The rows of a group lie close to one hidden flat surface of 11 dimensions, which passes through zero. Surfaces can cross.
In the rows, zero is written as 128.
Known rows, each followed by its group:
[148 150 165  56 118 119 123 146 140 136 146  74 121 127  90 105] : U
[132 138 170 129 161 114  96 171 178  48 101  89 167 144 136 134] : K
[137 131 103 116 113 177 129  93 182 151 156 198 128 106 133 130] : K
[140 106 119 136 100 129 147 117 104 142 104 170 104 171 154 108] : S
[155 161 109 117 118 136  77 129 163 103 129 116 204 124 168 178] : P
[163 111 166 125 101 115 185 164  72 153 134 135 140 192  84 125] : U
[147  99 103 119 175 117 111  96 129 135  63 110  79 149 150 134] : P
[135 128 154 158 114 152 121  94 130  99 174 173  75 172  96  95] : U
[115 139 138 120  90  94 117 149 132 130  91 129 127 112 149 144] : S
[166 106 105 189 125 120 167 130 136 139 109 138  89 167 179 164] : U
[169  85 134 151 159 182 130 139 139 135  93 142 159 159 141 186] : P
[134  80 152 168 100 115 178 153  96 150 106 157  81 148 118 116] : K
[128 147 126 110  81 126 155 155  92 104 106 120 127 152 156  98] : S
[144 148  99 130 155 103 117 106 158 132 114 110  96  82 122 136] : S
[170 106 105 124 105 139 125  97 130 142 115 160 106 110  96 126] : S
[123 137  82  64 116 118 122 132 117 169 146 102  38 147 135 139] : U
[178 148 145 142 150  73 151 170 135 125  57  95 119 125 122 151] : S
[ 99 153  64 124 137 127 113  78  49 156 132 115  81 125 119 117] : K
[101 138 154 115 148  89  99 178 178 135 149 146 172  96 158 144] : P
[ 64 140 154 122 173  77 124 138 108 136 121 131 157 130 114 103] : U
[146 161 120 152  72 115 168 164  66 160  76 136  74  72 111 124] : K
[124  94 162 109 101 117 165 134 166 134 128 140  71 120 106  85] : P
[ 76 118 134  99 110 161 174 177 151 141  95 111 114 100 139 170] : U
[ 77 110 110 142 104  40  98 102 109 161 108 153 120  98 144 116] : U
[ 85 120 116  90 143 130 115 172 164 117 137 124 140 113 151 141] : P
[119 120 152 131 104 139 113  69 113 119 144 132 101 170  90 113] : K
[105 150 103  79 142 124 128 118 170 103 163  87 110 105 163  89] : P
[176 173 141 182 106 146 133 126  72 102 129 110 181 161 116 155] : P
[121 124 149 144 122 165 208 132 130 130 177 148  59 190 117 100] : U
[ 89 117 117 127 104  83 124 134 120 159 111 127 147 113 173 149] : S
[131 104 104  78 113 126 136 130 136 101  71  49 116 146 152 147] : P
[185 170 111 173 135 157 199 168 119 133  91 139  81  81 159 105] : K
[114 130 136 144  73 120 191 144 123 128 156  82 155  97 112 148] : S
[121 135 121 109  28 141 142 142  99 117 112 139 136 112 112 128] : S
[108 126 109  72 124 105  98 121 143 192 160 136 156  78 140 133] : K
[115 123 105 105 138 118 144 168  70 151 133  94 182 129 116 158] : S
[ 97 158 100 149 163 155 148 150 112  86 179  82 162 120 162 131] : U
[105 116 129 115  64 125 176 149  83 142 126 132 114 134  91 125] : U
[131 116 102 130 155 103  97 117 122 118  90 145  99 134 134 110] : K
[144 131 112 136 115 137 120  73 130 103 154  79 144 112 146  95] : S
[118 149 138 128 107 173 129 162 141  77 141 106 173 141 135 170] : P
[198  93 113  89  84 163 113 145 105 128 130 126 186 104  90 127] : K
[136  81 102  89 159 104 112 122  95 175  88 120  87  95 102 106] : P
[141 131 145 125 119  97 149  81 164 161 148 126 124 136 143 105] : K
[123 166  90 146 137 221 128 147 138  58 126 159 133 126 127 151] : K
[123 107 164 148 156 149 124 126 176 141 157 133 162 145 173 136] : S
[115 133 156  91 151 161 125 154 148 132 135 129  81 163 110 142] : U
[ 71 117 140 153 209 150 118 129 153 125 134 127 116 159 159 167] : P

New rows, each followed by its group:
[134  84 102 170 181 115 116 140 124 115  84 174 119 172 163 145] : K
[109 115 147 138 147 167  85 169 122  93 106 167 108 106  79 135] : P
[ 60 175 129  87 105 111 109 140 127 119 162  93 127  89 107 125] : K
[159 126 107 107  95 132 169 142 110 133 146 131  72  75 111  48] : K
[ 59 114 109 117 111 101 164 167 134  87  95 107  85 157 158 139] : P
[138 129 135 127 101 100 119 115 137 150  92 132 208 157 130 197] : K
[178 148  89  53 102 147  77 137 128 148 120 131 161  65  91 147] : S
[140 109 116 126 113 113 117 158 161  94  66 140 131 150 161 159] : P
[136 145 140 141 120  82  87 108 155 114 148  99  85 124 149 125] : U
[ 86  90 181 152 177  92 127 119 131 186 160 117 101 146 151 132] : K
[115  61 123 106 133  90  82 109 168 174 129 183 163 148 137 150] : K
[159 153 154 128 104 222 140 111 162  72 180 125 132 138 127  84] : S
[120 132 125 106  59 158  88 156 121 108  92 155 152 108 121 164] : S
[ 89 158  79 111 133 157 101 126 131 120 173 124 179 130 169 168] : P
[178 127  97 129 125 120 110  52 160 145 147 103 116  73 111 110] : S
[162 110 154 157 173 139 142 116 147 154 149 121 124 148 154 124] : K
[146 133 123 105 190  83 148 115 111 170 168 120 146 163 146  87] : U
[130 150 126  65 131 106  98 138  99 137 118 126 128 147 162  74] : S
[121 182 121 157 144  78 167 120 128 103 160  94 124 148 175  92] : P
[131 140 128 126 121 125 112 151 170 134 107 143 118  87 101 169] : S
[191  81 107 139 145 130 171 165 116 113  46 132 108 140 128 124] : P
[ 89 149 193 141 125  87  74 157 112 129  88 101 110 103 107 157] : K
[204 136 138  90 156 112 130 147 135 143  91  79 129 148 129 135] : U
[141 157 148 174 141 175 161 102  84 159 160  99 106 132 122 141] : K
[160 137  84 116 154 156 133 108 156 150 149 145 112  96 117 125] : S
[152 109 157 131  32  78 154 121 138 153 104 111 157 103 139 130] : S
[ 93 108  74  69 126 107  95 146 119 135  99 127 122 104 136 143] : P
[111 137  95 110 126 141 151  93  54 158 142  67 144 147 119 148] : P
[136  92 168 114 147 101 106  91 139 167 166 101 115 135 123  93] : K
[141 144 124  91  87 150 165 126 133 133 171 123 113 116 118  81] : S
[160  94 154 158 134 141 110  74 123 166 125 143 135 169 118 154] : K
[139 106 107 154 161 109 146 104 167 151  69 134 117 101 189 128] : U
[127 147 134 151 103 157 143 101  89 181 146 133 101 114 113 139] : K
[135 138  91 104 201 147 128 127 134 155 174 114 144 106 109 134] : S
[132 135 110 132  52 103 103  81 128 172 163 207 143 120 129 129] : P
[105 140 163  84  95 127  69 120 153 114 142 125 139 115 150  92] : S
[177 117 124 135 186 199  99 133 120 123 110 116 172 129 115 169] : P
[ 80 164 154 135  98 111 129 168 143 107 173 138 162 122 139 141] : P
[ 99 128 129 142 102 122 127 151 142 129 163 114 153  94 149 157] : U
[102  97 146 118 150  93 143 128 167 208 163 186  96 122 121 125] : S
[139 109 180 171 138  80 149 148 163 134  76 108 145 121 164 151] : U
[ 97 129 147 130 165 171 145 118 157 104  95 147 124 112 118 108] : U
[112  83 101 118  46 163 153 140 109 135 110 185 133 148 113 171] : P
[116 114 126 123  73 121 121 126 131  84 103 171  86 128  89  96] : K
[134 117 169 179 151 136 135 111 166 111 123 167  68 180 132 116] : U
[ 47 145 124  83  84 107 130 175  90 136 165  99 122 107 107 152] : U
[156 108 126 105 119 148 149 124 144 139 166 139 126 109 126  92] : K
[179 114 120 110  85 166 135  92 126 127 148 127 167 131 144  97] : S
[ 97 119 161 124 100  95  66 116 177 129  98 150 130 138 146 167] : P
